Every row belongs to one group in each of 4 separate groupings. Each group adds its own fixed numbers to the row, and there is some noise. The rows also spread widely along 13 directions, which tell nothing about the answers.
Some rows, each with its group in each grouping after it:
[-25 -16  36   8 -13 -19  23  19  11  -7  -3  19 -11 -13  41  -4   5 -18
  -1  -2 -14   4  19   6   8 -35  -3  -9]
J_935 (2) V W
[  8  -7  -7  -8 -33   0  49 -17 -17   1 -24 -27  -2  36 -13  -8 -36  -3
  31   2  14  34   4  -1 -22  21 -21  20]
J_361 (4) Z C
[  2  19   5  -2   8 -15  16   7  17  19 -23 -22   9  50   2 -19 -12 -41
   4  23 -28  -5   7 -23   1 -14   9 -36]
J_365 (3) K H
[-12 -35  21 -17 -26  -6  40  -5  -1 -18 -24  10 -23 -28  27 -15 -22  -6
   0 -16   9  29  25  26  -5 -16 -20  14]
J_361 (3) K N
[-14 -32  33 -20 -15  19 -46 -17 -25   2  -7  18  12 -17   8   7  -3 -17
 -36 -14  -3  -9  33  13 -29   0 -20  18]
J_935 (5) Z X
[ 16   8  15  36  13  16 -18 -26  -8  -7   5  16  12 -16  11  15   7  -1
  17 -20  11  24  19  27  13  -8   3  33]
J_365 (0) Y X
[ -6 -28  22   1 -18  41  45   0  16  18 -28 -45 -15  41   6  -5 -31  -7
 -12  10 -22  11 -28  50   6  23   9  13]
J_365 (1) V C
[ 14 -11 -26 -15   1 -29  15 -14 -41 -10  26 -16   5  -1 -20 -10 -11   2
  10   7  22  -2  15 -22  12  14 -51 -23]
J_361 (2) Y T
[-15 -32  53 -13  11  16  27 -49  27 -27   1  -3 -11  37   5   5   2  -2
   7 -31  -8 -34  31   8 -13   4 -10  17]
J_361 (1) K T
[-11  20  13  10   1 -18   9   5 -19  -5   0  11  23  25  -4   1   4 -32
  12  18  -5 -14  21 -22 -10 -26 -19 -17]
J_361 (4) Y W
[  6   7   7 -10  22  34 -18   7  -2  -7 -15 -14   5  -3 -25   3  22   0
 -32  46  -4 -46   2  56  13  -8  -9 -48]
J_361 (5) Z N
[-38   2  49  31  12   4  30  -8  -8  10   8  -4 -11  44  17   3 -15 -22
  -8 -11 -18  -7  -8  11   8  -5   3  27]
J_365 (0) Z H
[ 13  27  24  31  36   0  -9  14  14   0 -52  25   6  17  -2  -9  -9 -29
 -19  23 -37 -15  18  48   1 -51  10 -38]
J_935 (5) Z N
[ -3   4  23 -22 -20  17   4 -20  29  -5 -42   4  -9   8  21  -8   0 -19
  25   6   2  14  34   9 -25  -4  14   0]
J_365 (5) Z W
[ -6   1 -13   9  16 -50  23  14 -11  30   0 -10 -31  10  17 -16 -32 -11
 -19  35  -8   7 -19   2  23   0 -13 -45]
J_935 (3) V X
[ -8 -17  32  45  49 -16  14  -5   8   4  13   5  -4  25  11  29   0  13
 -24   4 -20 -24  -1  50  20 -11 -28  -6]
J_361 (2) K N
[ 17  15   9   1 -16  -1 -14  -1  27   6  -7   5  42  12   1  16   9 -29
  16  42 -11  -9  -7   2 -25 -18  25  -9]
J_365 (4) V X
[ -7  15  10 -24 -12   0 -25 -59  15   6 -27  29 -45  -4  33 -16 -11 -22
  27  -4  23  18  31   0 -31  12  16   0]
J_361 (4) V T
[ 15  10 -12 -17  -2  -6  31  -7  -8 -22   4 -13   2   8 -28 -28 -17 -20
   9  21   6 -30 -15  -4  16 -13   3 -33]
J_935 (2) Z X
[ -9  -4  19  -9   8 -18   8   0  15  16 -29  12 -31  16  30 -24 -25 -40
 -14   3 -29   8  22  -9   3 -18   6 -38]
J_361 (4) V W
[ -3  33  20  39  23  -5   6 -32  -8   3 -21  15   9  63  -7   7 -10 -22
  26  13  -5 -16  15  14 -33  -7 -13  10]
J_361 (2) Y N
[ 12 -33 -18 -21   4 -16   8 -16 -28  13  30 -35 -23   2 -11 -11 -23  11
 -24   8   9  -4 -15  -1  28  43 -28 -34]
J_935 (4) V H
[-15  14   0  -2 -14   6   7 -36 -33 -13  -9   6 -11   6  -7  -2   6  -1
  15  27  38  -8   2  26 -29   9 -21   9]
J_361 (1) V T
[-26 -19  21  10 -22 -32  37  -8 -13   0   3   4   0  19  15  14 -18   3
   8  19   9  -1  -8  13 -27   1 -26  18]
J_935 (3) V T
[ -9  12  14  -8   1   7  12 -18  16  14   7 -27  -9  42   7  -8   4 -19
  24   3  -3  -7   8 -23   5  16  12  -7]
J_365 (2) Z X
[ 13  10  18   0   0  15  10  -5  37  -8 -21   2  -6  -2  19 -21   0 -29
  27 -13 -13  15  27   5  23 -23  23 -10]
J_365 (2) Y C
[  7  -1  17  20  19  -9  11 -35 -15   1  43   2   6  26 -11  -4 -42 -28
  -8 -29  -7 -17 -25 -19  26   1  19  24]
J_935 (4) Z X
[ -4 -17  -4 -20  -1 -37  -8 -33 -39  10  -9  25   6  18 -14 -15 -60 -33
 -36  25  -1 -17 -15   6 -35   3 -27  -9]
J_365 (4) K H
[ 24 -26   2 -12   5   2  19 -43  10 -14 -17  -8  -3  19 -17   7 -29  20
  13  16   9 -11   1  44 -12  27 -21  -9]
J_365 (4) Y T
[  9   9 -14 -22 -24  39  20  11  15   4 -44 -29 -30 -17  16 -26  -1 -12
   9  10   3  34   5  31  29  -6  19 -30]
J_361 (4) K W
[ 22   0  -2   3  -2  51  -3  -1 -19  13 -26 -33  -8  13 -11 -26 -17 -30
 -27  -2 -16  10  -7  29  26   6  14  -8]
J_361 (3) V H
[-42  12  18 -21 -14   4  20 -45  12  24 -12 -14 -53  49  24 -11 -18 -19
  16  29  18 -21 -18   6 -31  41  13   1]
J_361 (3) V X
[ 14  20 -14  -6  -5  14  -1  12 -32 -13  13 -32  43  21 -45   0  26 -14
   2  58  11 -41 -10   4  -3  -4 -21 -36]
J_361 (5) V N
[-33  22  17   4   2 -18 -18 -31  -6  15  30  19 -22  -6  35   5  10 -18
  14   9  25  -5   3  -4   4   8   2   8]
J_365 (2) Y H
[  5 -20   3 -22 -53  13  -5  -5  -5   6  14 -27  23 -20  14  16  13   3
  27  -6  22  32  20 -15 -12  25 -13  29]
J_935 (5) Y H
[ 10 -11  23   1   8  12 -17 -53  21   5   6  -6 -11  25  15  24  13  12
  25 -18  10   4  31   4 -15  34  -3  15]
J_361 (4) V T
[ -1   4  -4 -30 -14  51  -8 -32 -21   4 -20 -10 -27  -3  -3 -38 -27 -33
 -13 -10  11   5  -8  22  21  14  20  -1]
J_365 (4) K W

New rows, each followed by its group in each grouping:
[-24  12   3 -21 -41  -2  25  -2  13  13 -24  -3 -40  -3  39 -24 -14 -23
  22  23  10  20  -9   7  -7   1  20 -10]
J_935 (2) V W
[-38  24  30   8  11 -24 -12 -14 -13 -12 -10  59 -22 -19  24  -2   3 -22
 -13  27  12 -35   9  33 -16 -39  -3 -14]
J_935 (2) Z W
[ 12  12  10  13   8  -7 -28 -18  -7  -3 -50  41  17  -3   8   3 -12 -20
  -3  19  -7  15  21  40 -34 -34  -8  -1]
J_365 (0) K T
[-10 -22   0 -32 -29  -4 -13  11 -12  -1   9  -6  22 -34  11  18  15  -4
 -17  33  16  -5   8   8 -11  -3 -28 -14]
J_361 (5) K W
[ -1 -12  27  19  -6 -21   9   1  10  14 -26  14  30  27   6  25 -26 -12
  -6  21 -20   8   4  27 -35 -16 -13  13]
J_365 (4) Z C
[-18   8  15 -16  25  -7  -6 -17  -4   4 -11  21 -49 -11  27 -40 -24 -45
 -26 -10 -10 -13  22  -6  29 -17   6 -38]
J_361 (3) Y W
[ -6 -10   7  12   6 -15 -26  -1 -40  21  -2  29   3 -19  13  -8 -38 -36
 -42  -6 -10  18   3  10   3 -20 -14   9]
J_365 (2) Z X
[  2 -25  22  -7 -23 -22  38  -8  -8 -11 -19  12   2  14   7 -23 -49 -30
   6 -30 -14  21  22 -16 -17 -20 -13  21]
J_935 (2) Z C
[  2   7  -3  26   1 -24 -41   1 -33  20  18  22  27 -19  10  32  11  -7
 -13  27  11  14   7  13 -15  -8 -23   4]
J_361 (4) V N
[ -7   7  24  26  33 -12 -11  17  -3  -3  -6  22  -2 -20  20  -5  10 -19
 -17   0 -19   5  28  22  34 -41 -12 -26]
J_365 (0) Y C
[-10  32 -22  13  -3 -19 -24  23 -17  38  -9  11  -2 -38  30  -1 -10 -27
 -14  44   8  31 -19  24  22 -21   5 -21]
J_365 (3) Y T
[-22  17  36  23  19  -2  14 -19  33   3  45  -5 -15   9  29  26  31  -3
  28 -13   9 -11   7 -11  33   0  25  11]
J_361 (4) Z X
[ -5 -25   0 -12 -17 -38  20 -33 -41  -6  21   6  -1  13  -3   2 -40  -7
  -5  15  23  -6  -9 -12 -30  21 -41  16]
J_361 (5) V W
[  4   5  -4 -17  11   5  -4   3  10   4 -13 -33   6  24 -15   6  23  13
   5  45  -3 -33  20  21  -3  16 -23 -57]
J_935 (3) Y N
[  1  14  24   0   4 -14  39 -21  18 -26 -28  15   3  33 -13  -8 -22 -23
  17  26  -5 -30   0  18 -25 -28   2  -9]
J_361 (5) Z T
[-17  -4   5   8  13  19  -4  -1 -56  -8 -14  11 -28 -30  -2 -29 -10 -11
 -38 -10  11  -1  11  49  35 -20 -23 -14]
J_935 (3) K N
[-16 -19  24  -8  -4 -13   4  10 -34  -1  46  -5  33  11 -10 -14 -11 -49
 -29   4 -17 -32  -8 -34  14 -16 -13  -5]
J_365 (5) V N
[  2 -13  27  15  19 -26  -7  20  15  -7  -8  14  13 -13  20  12  27  -3
  -5  14 -18   6  45  17   3 -31 -24 -31]
J_365 (5) V N
[ 14  24   9  -9  20  45  -2 -30  26 -14  -3 -17 -28   0  10 -24  18 -21
  13 -24   5  -8  19   3  49  -3  37 -19]
J_361 (3) K W
[-18   2  25 -11 -11 -12  16 -16  26   4  -5  17 -16   1  31  -7 -31 -31
   1  11  -6 -16 -13   6  -1 -12  26   1]
J_935 (3) Y W
[ 27  13 -22   5  27   2 -19  -4 -21   4  13 -23  29  13 -32  11   2   2
 -21  42  -4 -34 -32  27  22   1 -10 -37]
J_935 (0) K T
[ 19 -16 -12  -7   4 -15   2 -15 -56 -24  -6  14   7 -23 -23 -15 -27  -3
 -17   3  21   9  21  15   3  -6 -46  -7]
J_365 (5) Z W
[ 11 -23  20  -5  -5  20  12 -11  -4 -23   2  -3   4 -13  -2  -1  -1   0
  -2 -27  -1   1  25  12  22  -7  -5   2]
J_935 (4) Z W
[-13  26   4   3 -17   0   8  -8 -14   8 -25   6  10  21  -1   2 -14 -26
   6  37   5   1  -5  19 -37 -10  -2   8]
J_361 (1) Z N
[-19  -2  20  11   7 -10  -3  -2 -15   7 -14  -9   5  32   3  15  25   8
   4  35   3 -12  34  22 -28   8 -42 -22]
J_365 (3) V N
[ 20  21  14   1  15  -3   5 -17  26 -18  15   6   9   8  -5 -19  -3 -39
  13  13  -6 -26  -9 -10  24 -24  33 -19]
J_365 (5) V C
[ 17  23  -9   1  56 -47  -2 -22  13  -1   0  16 -24   7  -4 -14 -28 -12
 -18  34 -12 -36 -14  13  25 -16   5 -65]
J_935 (0) Z T
[  2 -39  23  -8 -35  33   0 -21 -12 -18  20   9   3 -46  18  10 -15  -1
 -10 -39  18  15   0  29  14   2   6  52]
J_935 (2) Z W
[ 17 -14  10 -21 -20   3 -13 -21  -7 -12 -34  30  11 -24   3 -15 -39 -31
 -11  -4  -2  19  14  21 -28 -18   2  16]
J_365 (0) Z C
[ -3 -20   1  -6  19 -22 -12  15 -13  11   1   4 -37 -39  33 -20   6  -8
 -26 -13  -8  26  39  -1  42 -15 -29 -45]
J_361 (2) V T
[ 12  27  -7   4  32 -19 -20 -14  -8  12  -9   4 -17  17  -1 -25 -10 -29
  -4  23  -2  -1  11  -4  14  -5  -2 -42]
J_365 (5) V C
[  4  36  -7   7 -11  22   5 -25 -15  13  -5 -32  13  50 -15  -1   4 -16
  32  27  20   3 -15   4  -9  21   7  13]
J_365 (5) K H
[ -6  10  27  40  14 -14  -2 -28  11   7 -25  23  -4  25  24  26  -3  10
  17   2   4  13  23  42 -28  -8 -10  23]
J_935 (3) K N
[-13   8   6   6   7   1   5   1   5  42 -29  -7 -23  28  13  -2 -41 -26
 -28  39 -22  -5 -35  41  -2   8   8 -22]
J_361 (4) Y H
[  6 -38  12  -1   3   6   5 -18 -10  -7  -5  -2 -21 -13   9  -6 -10  13
 -13  -9   8  13  18  39  13  14 -29  -2]
J_365 (2) V C
[  8 -10   0   5   8  17  25   3 -19  -1 -20 -26 -21  15  -6 -26 -12 -10
  -9  -4 -11   8   8  22  28  -2 -18 -25]
J_361 (2) V T
[-12   5   7   5  19  29  20  -2 -29  -2 -16 -20 -19  18 -22 -16 -14  -4
 -29  31  -2 -27 -22  62  24   5 -10 -24]
J_365 (0) Z N
[-14   6  10  17   9 -29   1   9 -11  23 -16   2   4  29  18  -4  -2 -24
   4   3 -17  24  31 -19  -5 -19 -21 -18]
J_365 (4) K X
[ 23  35 -23  18  14  28 -16 -20 -16   7 -18  -2   3  -4 -19  -2 -15  -7
  -4  42  15  -4 -30  69  11   1  12  -7]
J_365 (1) Y N
[  1 -29  19 -40 -20  39  -5 -47   9 -16   1 -29  -2  14 -10   4  13  15
  18 -11  16 -25  31   7 -21  42 -11   6]
J_935 (1) Y X
[ -9   3  -5 -23  19  -9  -2 -33 -29   8  -3  12 -32  10  -6 -35 -59 -43
 -41  15  -3 -35 -20   7  10   5  -3 -30]
J_361 (3) Y W
[ -4 -25   1 -21 -10  19 -16 -12 -13   4 -23   8 -30 -37  17 -15 -14  -2
 -28  19   9   5  -5  62   7   5 -11 -16]
J_365 (2) V T
[  6 -10  -9  -7 -22  17   8   9 -21  -3   7 -30  10 -14  -6   9  17   8
   0  31  17   6  -9  23   3  12 -17  -6]
J_361 (0) V X
[  1  18  31  41  33   2 -29 -37 -32  -5 -23  39  27  51 -21   4 -12 -34
 -18  11 -12 -34  15  27 -40 -21 -10  11]
J_365 (3) V X
[ 12 -22  22   4  -5  50   2   9   0  -6 -24 -25   3  -8   9  -7  10  -4
  -1 -30 -12  29  41  27  34  -3  -8   2]
J_365 (5) Y W
[ 17 -16   3  -4  14   9 -10 -48 -14 -28 -16  17 -12 -11 -12  20  -1  33
  -4  16  32 -19  23  64 -23  19 -37  -2]
J_361 (2) Z W
[ -7  12  -3 -15 -24  17  17 -19   6   1   4 -12 -31 -12  12 -19 -11 -12
  13  26  27  -5 -35  23  14  13  29  -1]
J_935 (5) V X
[-18 -15  44   8  26   3  11  -6   1   5  17  -6  -3  32   4 -11 -14 -34
 -26 -24 -32 -23  11 -13  29 -11   2  -3]
J_365 (5) Z X
[-16  -4   6  -9  -7   1  31  -5   7  19 -20 -35 -20  39   8  -2 -12  -1
  10  21  -4   5   6  10  -9  22 -19 -12]
J_361 (1) Y C
[-11  -7  21 -17 -11   7 -19 -21  -1  -4 -17  22   0  -4   6   0  -7 -11
  -7  20   3 -28  12  36 -30  -3 -11  -7]
J_935 (2) Y N
[  1  -2  22   6   5  18 -23   4 -17  -3 -50  25   3  -2   5 -18  -4 -29
 -30  -3 -24  -2  33  39 -10 -39 -11 -17]
J_935 (2) K H
[-18  39  -1  19   5 -13 -15   4 -35  27  19 -13  36  46 -11   9   9 -35
   2  42   4 -15 -15 -22  -8  -6 -13  -4]
J_365 (5) K C
[  6  20  17  48  24 -30   9 -15   3   7 -41  34 -10  30  17   2 -21 -12
   8  12 -15  17  20  35 -25 -28  -6  -2]
J_935 (1) V N
[ 27   5   5  10   1  31  -8 -17  -1 -28  11   1  17 -27 -10   6  25  -4
  10  -2  14  -6   5  28  26 -16  13   0]
J_361 (4) V T
[  8 -40   6 -18 -17 -27 -20   2 -11   5   1  28  29 -37  17   6 -33 -32
 -42  -2 -15  16   8  -4 -21 -28 -16  11]
J_361 (1) K X
[-32  11  23 -16 -37   7  -8  -7  -5   1   7  26  15 -18  18  -1  -5 -42
  -1  23  11 -16 -18   6 -23 -22  25  23]
J_365 (2) Z X
[-16  21  12  23  16 -35  -6  -4 -22   6 -22  54  -7  -3  15 -16 -35 -46
 -19  23  -9 -10   0  18 -15 -47  -7 -11]
J_361 (2) Y X
[  7  22  -2  -2  -6  25  52 -24  14 -19  -8 -21 -31   3  -4 -20 -10  -5
  30   4  22   4 -13  24  26   0  25   4]
J_361 (1) Z X
[-22  38   4  12  15 -23 -12 -18 -15  24  -3   7  10  40  -2   9  -7 -26
  -3  47  -1 -23 -13   1 -25  -5  -5 -12]
J_365 (1) Z T
[-18 -34  40 -33   4  -5 -11 -46   1 -13   0  16 -15   6  13  -5  -9 -10
  -6 -25   4 -16  54  -6 -28  15 -23   7]
J_365 (3) Z N
[ 28   3   6 -16  -2   4 -36 -22  29   8  -9  12  15  -6  15  -4  -6 -31
   5   3 -12  11  18  -4  -8  -5  27 -13]
J_365 (4) V N
[-27   8  28   7  31 -18  -1  26  12  20  13   0 -13   1  20  -1   6 -31
 -35  24 -29 -25  -3   0  33 -29   6 -39]
J_361 (5) Z X
[  9 -20  17 -35 -49  58 -14 -23  27   9 -41 -24   0   4   9   1  -6  -5
   9  13   1   7  -5  43 -33  24  23  16]
J_935 (5) V T
[-19  -7  -6 -36 -11  -1 -16 -24 -24  15 -33  11 -24   2   5 -10 -31 -10
 -27  46  14 -13  -5  40 -34  20 -22 -23]
J_365 (2) Z W
[ -6 -34   3  19 -16 -34   7  11 -37  21   6   0  20  -4  10  30 -33  10
 -25  19  -4  22 -16  28 -16   8 -45  18]
J_935 (0) Y H
[ 30   0  -6   5  -7  21  30 -34  -4   2  20 -26  13  28 -19  -4 -59 -22
   3  -3   5   0 -57  12  22  23  29  37]
J_365 (5) Z W
[ 29  14  -9  43  26   4   8  -1  -3   0  -9   0 -13 -15  12   7  -1   6
  -2   8   7  25  -1  49  38 -12   1  -9]
J_361 (3) V W
[ 31 -16 -14 -35 -14  18 -30 -34   5  20 -22 -15   1   0  -1  -4 -37 -12
  -5   8   2  16  10  14 -23  33  -5  -1]
J_361 (5) Y N
[ -6 -20  13 -43 -44  16 -15 -22   0   7 -16   1   3  -1  12 -14 -21 -31
  -6  -1   0  -1   3  -2 -33   7   7  13]
J_935 (2) K H
[-27   0  22  15  25   5  -5  -1 -32  22  -9  -3 -18  33   2 -13 -17 -29
 -49  14 -22 -20  -3  21   8  -4 -20 -18]
J_361 (1) V C
[ -5  16  41  26  19   0  24 -30  46  -5 -17   5  -7  61  10   7   3 -14
  27  21 -16 -31   0  28 -19  -4  21  -4]
J_365 (2) V H
[ -7 -33  15 -22  -8  20  28 -26  -6  -1 -15 -28 -37  20   3 -20 -24   2
  -5   0   6   0   3  26   6  34 -17  -7]
J_365 (5) V W
[-10   5  21 -11 -17  13 -14 -28  11  -5  -4  23  10 -15  14   4  -6 -26
   6  15  11 -15  -4  23 -15 -10  18  16]
J_365 (3) Y T
[-13  30   2  20  -5 -15 -26  -9  -7  24 -14  27  -4 -21  36  10   1 -19
   7  20  14  34  13  22 -11 -14   4  11]
J_365 (1) Y H
[ 12 -43   5 -40 -31  44 -16  -9  -5   8  19 -39  -2 -29  12 -14   1 -13
 -14 -32   1  28  21  -9  25  30   2   8]
J_365 (1) V N
[ -6  30 -14 -19 -19  34 -10 -16   1  28  -8 -34 -32  15  15 -25   8 -27
  19  17  15  11  -6  -8   9  26  26 -15]
J_361 (2) V X
[  2  14  27  24  22 -14  21 -53   5 -15  10  11 -11  36   6   6 -10  -4
  32 -27  17  -2  25  -6  -4   7  -3  31]
J_361 (3) Z C
[  8  -8 -17   1 -26 -12 -21   2 -38  17 -15  29  -2 -48  25 -10 -37 -26
 -26  18  13  41 -12  31  -4 -14  -9   8]
J_365 (2) V W
[  3   6 -13 -23 -22  -2  15 -27 -30   2  16 -11  15  18 -21 -17 -44 -36
   0  21  14 -21 -30 -11 -13  14  -2   9]
J_361 (3) Y N
[-24   8  18   1   2 -18  -4  -5  -7 -12 -30  39  -7 -21  17  11   8  -1
 -12  48  16 -18  18  53 -27 -25 -20 -18]
J_365 (3) Z W
[-32  14  47  48   0  21  26  27  14 -11 -11  21   2 -21  31  13  28 -10
   4   3  -4   9  -2  61  35 -55  16  17]
J_365 (4) K C
[  4 -17  12   1  26  19  12 -30 -28  -8  -5 -24 -11  41 -29  -3 -10   9
 -14  -7   0 -26  15  24   6  23 -40 -12]
J_361 (2) Z T
[ 11 -15  16 -14   6 -40  13 -18  -8 -30  17  21  20   3 -13  -7 -14 -23
   1  -4  -2 -25  30 -30 -13 -24 -29 -13]
J_361 (2) Z C
[ -1  31 -28 -16   1  -7 -33 -17 -24  27   9   6 -18 -23   5  -8 -23 -25
 -25  46  25  -7 -38  19   7   9   9 -20]
J_361 (2) Z C
[ -7 -20  32  24   1  14  -8   3 -48 -15 -13  28  18  -8  -4  -8  -8 -21
 -29 -36 -13  10  36  24   4 -39 -26  19]
J_935 (4) K N
[ -7   4  -7 -30 -12 -15  14 -39   1  18 -34 -13 -36  36  13 -24 -30 -18
  14  10   9  20  19 -15 -33  25 -13 -12]
J_361 (1) K H
[-22 -26  47  -8 -10  14  -4 -26  28  22 -20   0   7  39  25  19 -30 -23
 -18   5 -29 -10 -15  28 -36   8  12  29]
J_365 (0) K T
[  6  -2  -6 -31 -17  33 -36 -37  -3  30   8 -25 -12   1  15  -6 -15 -14
   2 -13  11  18   8  -7  -1  42  13  12]
J_935 (1) Y N
[ -7  -3  20 -19 -11  27 -13 -43  19  19 -13   0 -34  -6  30   0 -24 -13
   0 -12  12  17  -1  26  -4  23  26  26]
J_361 (5) Z T
[ 17 -12  18 -22 -15  35 -35 -35  29  10  -4   4   2 -23  18  10 -12 -14
  -4  -6   6  11   3  30  -7  16  31  28]
J_365 (5) Z N
[  2 -13  15 -30  -1  -8 -26 -29 -12  -3 -43  39 -26  -8  13 -46 -34 -43
 -20  -7 -10   5  39   3 -24 -16  -9 -21]
J_365 (2) V C
[  8  -6  -2 -17 -20  15   6  -5 -22  -6 -37  -6  15   7 -17  -9 -24 -18
  -9  25   3   4   5  26 -20  -1 -16  -5]
J_365 (5) Z W
[  1 -30  14 -29 -11  34 -19 -52 -21  -2 -16 -10 -25   7   0 -16 -18   3
   2 -36  12  10  38   9 -16  39 -19  15]
J_935 (0) Y X
